All groups share one centre, and each spreads out both ways along 9 directions, with some noise.
Known rows, each followed by its group:
[ -2  -8   6  23 -13 -24   0   4 -22  -8   5  10   8  -9   9  14  -8  21
  -5] | fedo
[ -3   7 -12 -12  10  -2  33   0  -8   0  10  10 -17   2   0   8 -11 -18
   6] | taf
[-13   7 -17   8  -3 -15   3  11  -9 -16  -9  10  -9  22  -7   0  10  -4
  16] | fedo
[  0  -4  -6 -16   8   8  21  -3 -15  -9 -14   6 -16  -6 -29  24  16  -3
   6] | teke
[-10  13 -15   1   0  -7  -8  13   6 -10 -12  -2  -7  30  -4  -9  34  -8
  28] | teke
[-12  12 -26   2   3 -14   4  29   8 -16  -3  -2  -4  13  20  24  -1   6
  15] | teke
[-14  26 -13  17  -8 -23   8  -7  -6   9 -19  -2   4  10   4 -27 -10   8
  20] | fedo
[-18  -1  -8 -17   9  -2   0  22  32  -8  -9   1  -1   8  13  23  -4   7
 -13] | teke
[-32  -7  -2  -4  18   3   8  22  26  -5   7  -1   8  12  42   7  -6  -3
   2] | taf
[-19   0  -3   9 -13 -37  30  -2  -6  -8 -14  33   6  14 -23 -11 -47  16
 -29] | roli
[  8   2 -26  14   5 -14  45  20 -15  -9  19   0   7  15  -7  -7 -18   3
  23] | teke
[-16 -15  -4   7   1  -8  17  16 -13 -19  12  17  -1  -6  21  31 -32   3
 -16] | fedo
[-39 -16   5  14  17  11  16  16  23   0   0 -13  34  18  15 -33   4  12
  36] | roli
[ 15   7   1   5 -17  -7 -21 -14 -13  -4   1  12  -6  -1  -2  -4 -15 -13
 -34] | roli
[ -8  -7  15  -4   8  -4  30 -13 -12  11   0   9  -3 -22  -6  11 -14  13
  -4] | lubok
[ 10  14  15  -3  -6 -28 -11  -9  35  30  -1   2  12  17   7 -31  -4  12
 -36] | taf
[-16 -11   1   6   1  -9   6  13   4 -13  -7  12   7  20 -11  -5   2   7
  -1] | lubok
[ 14  11 -20  -3  -1  -9  -4  11 -10 -13   0   6 -18  21  -2   9  24 -18
   2] | teke
[-19  -6   0  -1  -5   5 -22   0  -1 -20 -12  15  -8   8  13   8   0 -20
 -22] | teke
[ 17  -2   2   4  -2 -31  32  -2   9  18  -9  11  22   9 -34 -20 -12  34
 -33] | taf
[ 23  13  -8 -10  10 -24  10  11   7  11  17   4 -15  22  14  11  37  -9
 -10] | fedo
[-12  -1 -11   0  12   2  31   2  -1   4  -7  -2  11  -1   3  -9 -16   5
   3] | lubok
[ -1  -9   5  14   5   2  -7  11  12   8  16 -14  23  -2  30  -7  -1  11
   6] | roli
[-22   3  -3  12  17  -5  15  -2 -15   5   0   0   7   4  54  -2  18 -10
   8] | taf
[ -8  28   6 -12   4 -23  21 -17  17  34 -17  -4  -5 -14   3  -1 -12  25
  -1] | teke
[-11 -12   2   2   5  11   4  -1  -1  -2  -8  -1  11  -2  -2  -2   6   5
   5] | taf
[ -3   5 -10   1  14  14  16   1 -19   1   7 -16  -9 -20  25  24  16  -4
  37] | lubok
[-27   3 -11  -2   2  -3   4  11   3 -18  -9   8  -8   8  11  15 -13  -7
   3] | teke
[  1  -1   9  15  -1 -29  22 -10 -25  10  17  21  -2   3  21  -7  -2  -3
 -12] | lubok
[ 20  -5 -16   4   3 -10  12  21   4  -3  11  -5  12   4   9  14  -3  13
 -14] | roli
[  0   5  -8   3   4   6   0 -10 -14  -4  -5   3  -2   8   7 -13   4 -21
  -3] | taf
[  5   2  -3  10  -3   6  -8  -8   3   5 -15  -7  19  11 -15 -38   5   2
   0] | roli
[  9   5  -5  -3  -2  -5   1   1 -11  -3  -8  -1  -9 -12  -1  32  15  13
  -1] | roli
[ -1  -7 -30   9   0  24   3  19  -5 -26   4  -9  14  -3  11   3 -46 -14
  -3] | taf
[ 10  15   0   3 -10  -1 -12 -11   2  12  -4 -12   0 -10  -5  -9 -10   5
   9] | lubok
[ -3  22 -15  -7   8 -40  18  21  36  15 -18   1   8  40   0 -12  21  23
  -6] | fedo
[ -5  -2  -8   9  -3   5  -8  -2 -17 -14 -34  -3   9 -14 -10  15  10  19
   1] | lubok
[  1   8 -16  14   9 -15  19   2  -6   8 -13   0  23  14  25 -17   0   6
 -14] | lubok
[ 10  26 -19 -11  -2 -22  22   2  13  12   1   9 -14  33 -19 -27 -11 -16
  -8] | fedo
[-18  -7 -17   5  -4  -2  -2  15  -5 -30 -14  21   0  33 -11  -8  -6 -17
 -12] | lubok
[-17   5  -9 -33  17   3  22  16  50   7  -7  -1   2  11   5   4 -30   1
 -23] | fedo
[ 15   6   8  -5 -11 -16 -24   4   3  -3   9  14 -19  21 -14   4  31  -8
  -6] | fedo
[-30  -5 -15   2  13 -15  16  28  13 -17 -17  11  11  28  16  10  13  12
   1] | taf
[ 21  -9  -5 -11  17  18  27   1  -6   4   7  -6   3 -13 -12  12  12  -1
   0] | fedo
[-10 -15   7   4  -6  -1 -14 -11 -16 -17 -11  31   0  17   7  -9   1 -25
 -47] | roli
[ 25 -21   8  33  -4  -8  13  -6 -21   9  17   1  41  -4   8 -31 -14  14
 -24] | teke
[-23   3  -6  -9  17  -1  14  11  10   0  -1   0  -6   8  31  15  15  -7
  12] | taf
[ -9   4  -6  19  -5 -23   5  13   4   3  -9  -5  21  -8  24  13 -14  38
  -6] | teke
[  6  -6 -18  29  -1   8  12  -2 -26  -9  10  -1  25  26   7 -57  -8 -27
  12] | roli
[  2   0 -18 -10   1   6   0   5 -11 -20 -23   7  -8   9 -26  15  20  -5
  -1] | roli
[ -1  -8  11   5   1  -3  -6  -6   5   7  -2   3  13   7   0 -18  11   3
 -10] | fedo
[  3  -4  17  20  -5 -36  11  -3  -9  18   8   9  15   2  11  -7  14  28
  -6] | lubok
[ -7  11   3  13   7 -23  34 -10   1  28 -13  -6  21  -4   4 -20   0  33
   9] | roli
[  8  16  -9   2  -4  -8   2  -7  16  17 -18 -11  18   2  -8 -27 -21  13
 -13] | lubok
[ -6  14 -16   2   1 -15   7   9   9   2   3   0  -2  22   9 -17  -5  -8
   9] | teke
[-17  -2  -1  -8  13 -10  18   6  18   2   2  16  -1  28  15  -8   2 -10
 -17] | taf
[-26   7  -5  12  14 -19  53   0  -4  12   4   5  10   6  14 -20 -20   9
  24] | roli
[-45 -19  11  -5  -4  -2   6  28  32 -21  13  14  -4   9 -18  10 -36  14
  21] | taf
[-26   5   5  -1  -7 -11 -19   8  16  -8  -3   5 -10  -5  18  21 -20   9
  -4] | fedo
[ -1  -2  -8  25   2 -21  25  17 -21  -4  22  -2   4   5   9   4  13  17
  46] | lubok

New rows, each followed by its group:
[-14 -14  -6  -3   7   0  15  14  -1 -16 -23   9   9   2 -14  22   8  20
  -6] | lubok
[ -7  -9  26  -9   5   6  -3  -5  15  15  -2 -11   3 -25  -7  13  13  26
  14] | lubok
[  7   6  -7   5   8 -20  23   2   3  13 -12   1  17   0   9   2  -1  25
 -19] | lubok
[ 16   6  13  -1  -4 -14 -21  -6  -2  12   1  -5  -7 -13  15  24  29  18
  -7] | lubok
[ -1  -3  -7   3  12   5   6  20  17   3  12 -14  12   8  14   0  13   6
  23] | teke
[ -5   0  -6  12  -9  -6 -23   1 -16 -19  -1  15  -9  23  13  -8  14 -27
  -6] | lubok
[  9   0  -3  -1   1   0  -5  -1 -19  -9 -13   3  -5  -5   3  26  28   1
 -10] | roli
[  2   6  -1 -12   4  12   3   2  13   6 -16 -15  -1 -15 -22   9   6  17
  16] | fedo
[ -8  -5   4  18 -10  -2  -7 -11 -17  -7  -3  14   5  13 -12 -30  -9 -12
   0] | fedo
[ -7   4   3   9  -6 -21  14  -1   5   8   9   9   7   0   8 -10 -35  12
 -14] | roli
[ 14   2  -4  -1   1 -13  14   1  -4   4   9   7  -4  10  -7  -3   5  -5
  -8] | fedo
[-17  20  -4  12 -13 -36  -3   3  13   5 -16   7   5  21   3 -18  -8  16
   0] | fedo
[ 27  11   0 -17  10 -17  23  -1  18  29  19  -4  -4   0  12   5  -2   4
 -26] | fedo
[ 15  19 -11  12  -7  -4  -4  -3 -19   6   3 -17  -4 -14  12   6   6   5
  27] | lubok
[ -6   2   8  -7   1   3  -9  -9  -1   3  -6   3  -6 -15  20  15  -6  -3
 -15] | teke
[ -5   4   9  -5  -1  -5  10  -9  17  13  20   7  -6  10  -4 -32 -28 -18
  -4] | lubok
[ -6  -6   4   3   7  -2   4  -4  12   8 -14   2  21  17  -1 -28   8   3
 -18] | roli
[-33   6 -17   9   1  -6  11  11  -8 -18 -12   7  -6  12  18   1 -15  -5
  18] | fedo
[ 15 -16 -22   1  13   3  44  17  -1  -8 -20   2  33   1 -28   2 -13  28
 -28] | taf
[-29  -7   9   9  -2   3  10 -14  -8  -4 -13  15   7  -3  -1 -18 -26  -2
  -4] | teke
[-22 -21   8  12   8  10   0  18  18  -7  -1 -11  32  -3  21  -1  -7  23
   6] | teke
[ 19   5 -20   7  -1   3   4   3 -12  -4 -20 -11  18  -5 -10   1   2  14
  -6] | taf
[ 18 -16 -13   1   6  11  -6  27  17 -13  -6 -10  28  20  -8   2  23  13
 -17] | roli
[ -7  -6   3 -24   2 -12  -7  25  59  -3  -7  11   5  37 -24  -7   1   9
 -36] | lubok
[  5  -5  16  23  -9 -15  -2 -18 -15  13   0   7  23   3   2 -36  -2  10
 -13] | fedo
[-16  -2  -3 -30  17  36  -7   2  21  -8  -7  -9 -17  -6   6  18   2 -29
   6] | lubok
[ 16   5  -6 -24  21   8  48 -11 -13  17   3   0 -17 -17 -18  17   3  -5
   0] | taf
[  3   8  -6   1   9 -23  23   9  13  13 -11  -3  17  10   3  -3   9  28
  -4] | fedo
[-15   3 -13  13   5  -4   6  19   9  -3   9 -14  13   0  33   6 -10  10
  24] | teke
[-17  -5   1  13  -5 -14   1   8   6  -6  -1   9  13  15   5 -15 -11   7
  -1] | taf
[ 18 -24   6  -6   2 -11   8  23  12 -10   0  12  11  13 -35  20  24  29
 -24] | fedo
[  6 -10  -7   1   6   3  18   7  -1  -3 -16  -2  15  10 -35 -13  17  13
   4] | fedo
[ 18  25  -4   6  -4   7 -31 -14 -10  18   3 -25  -6 -17  35   2  20 -10
  18] | lubok
[ 14  16  -8  -7  -2  -9  11   2  11  14 -16 -11   4  -8 -32   3   3  31
  13] | fedo
[-19 -12 -13  11  14   1   9  15  -3 -15 -34   0  28  11  15   5  26  19
  -6] | lubok
[  6   5  11 -21  14  12   1 -11  19  23   3 -13  -5 -12  17   1  12  -9
  -7] | taf
[-12  -6   6  -8   8   7  -8   1  28   3 -16   0  11  20 -14 -26  19   0
  -4] | fedo
[-10  -5  17  -6 -14  -8 -21   2  23  -2   3   8  -4 -10  -4  13 -28  13
 -22] | fedo
[ 21   7 -10  -2   4  -2  20 -11 -25   5  15   4 -13  -5   3   2  -8 -21
  -5] | teke
[ -6  13 -13  12  -7 -36  10  12  -1  -4 -14  10   1  17 -12   4   6  27
  10] | taf
[-10  -4   6   7  -4   8 -21   3   4  -6  -8  -7   9   2  -1  -7  15   7
  18] | lubok
[-20   4  -3   2  -8 -16  11  -9 -13  -8 -18  25  -5  -5   5   8 -40  -1
 -34] | teke
[  3  -6   4  -5   0  -8   8   5  10   4  10   5   0  -7   8  11 -19   5
 -21] | fedo
[ -9  10   1   0  10 -21  24   9  39  28   5 -10  23   0  24 -15 -37  28
 -14] | teke
[  6  15 -29   8  -5  -1  25  14   7  -3  15 -14   7  16 -20 -33 -42  -9
  32] | roli
[-14 -18   5  -2  11  19  -2  11  23  -4  -3  -6  24   4  17  -8  -8   0
 -16] | taf
[ -2   0  -8   0   4 -14   9  15   3  -6  -3   4  -3   5   0  20  12  15
   2] | fedo
[-18 -11  -5   6  15 -12  15  20  19  -2 -23   5  29  31   3 -14  27  23
  -6] | fedo
[-27  -5  -3  12  12  -8  13   9   6  -1 -12   3  21  16  32  -9   6   7
  -2] | fedo
[  2   5  -3  -8  11  -7   5  17  25  10  19 -10  -1  15  24  -3  16  -3
  11] | lubok
[-13   0   2  -1   8  22 -16  -6   2  -1  -5 -10   0   1  25  -5  15 -21
  11] | lubok
[ 15  -4   0  -3  -3   0  17  -3  -7   6  12   3  -1 -16 -16   7 -31   5
 -14] | fedo
[-25 -14  15   8  11  19  16 -16 -13   5  -4  -2  10 -19   3 -13 -10   1
  22] | lubok
[ 28   9  -6 -10  13  10  14 -15  -3  23  -9 -14   8 -13   5  -4  12   0
 -20] | taf
[-16  12  -3   0   6 -26  45  -2  27  25 -15   5  22  17 -20 -42 -31  26
  -6] | roli
[ 18   7   7 -14  -2  18 -29 -14  21  16   1  -8   0   9   7 -21   6 -24
 -27] | roli
[ -7 -15   1 -12  -4  30 -22   3  15 -21 -13   1   5   9 -30 -11  -9 -15
  -7] | taf
[  4  -7  -2  16  -2  -3  12  -3 -40  -8  15   2  -3 -27  18  28 -12   7
   8] | fedo
[  2   2 -16 -13  24   1  54   6 -28  -1  14   3 -20 -21  19  45  -3  -5
  15] | lubok
[  6   7  11   1  -4 -10   0 -25 -10  16  -9  12   0  -7  12  -8 -11  -4
 -38] | lubok
[ 15  17   5  -4  -5 -30  15  -6  11  26  36   8 -15  12   9 -19 -23 -12
  -9] | lubok
[-10   8 -44  -2  12   5  35  13  -6 -20 -24  10   8  26   3 -12 -27 -23
 -18] | lubok
[-10   0  13   6   2   5  13 -23 -12  14   2   0   2 -16   5 -15 -19  -4
   7] | lubok
[ -5  -9   9  -7   0  18  -9  -2   3  -5   0  -4  -3 -19  -3  16  -7   0
   2] | fedo
[-28  -1   9   3  14  -9  26   2  -7   7  17   5 -11 -10  30  13  -2   2
  29] | taf
[-27   0  -1 -22  15   3  44  -6   9   5  -8  11  -9 -16 -10  11 -44   2
 -10] | teke
[ -7  -1  27  -5  -6  -8   2 -11  34  23  12   2   7   5 -21 -37 -28   8
  -6] | lubok
[ -6  -2  17  -9  -5   9 -17 -14  14   9 -21  -2   5 -12 -14  -6  -8  15
 -16] | lubok
[  3   9 -13   0   3 -22  33   5  13  10  -8   6  14  13  -7 -16 -25  15
 -26] | lubok
[-12  19  -3  -1  -1 -26  -3   6  24  10 -18   1   4  27   1 -21  14  12
   0] | fedo
[ -1  16  -8  -3   4  -8  20 -13 -18   9 -20   4 -11  -4 -13   3  13   2
  14] | roli
[  0   1 -10   6   1  20  -2  -2 -11  -4  17  -9   2  -9  27  -8 -35 -27
   1] | taf
[ -9  -8  -5   3  10   4  11   9  11  -3   6   1  13  19  11 -22  -4 -13
  -1] | roli
[-20   6 -10   4   7  -5  14   5   5   1 -14  -1   7   9  12 -11  -1   3
   7] | fedo
[  2  -5  -6  17   3  -8  11   2 -11   2  -7  -1  21   5   7 -16  12  14
   2] | roli
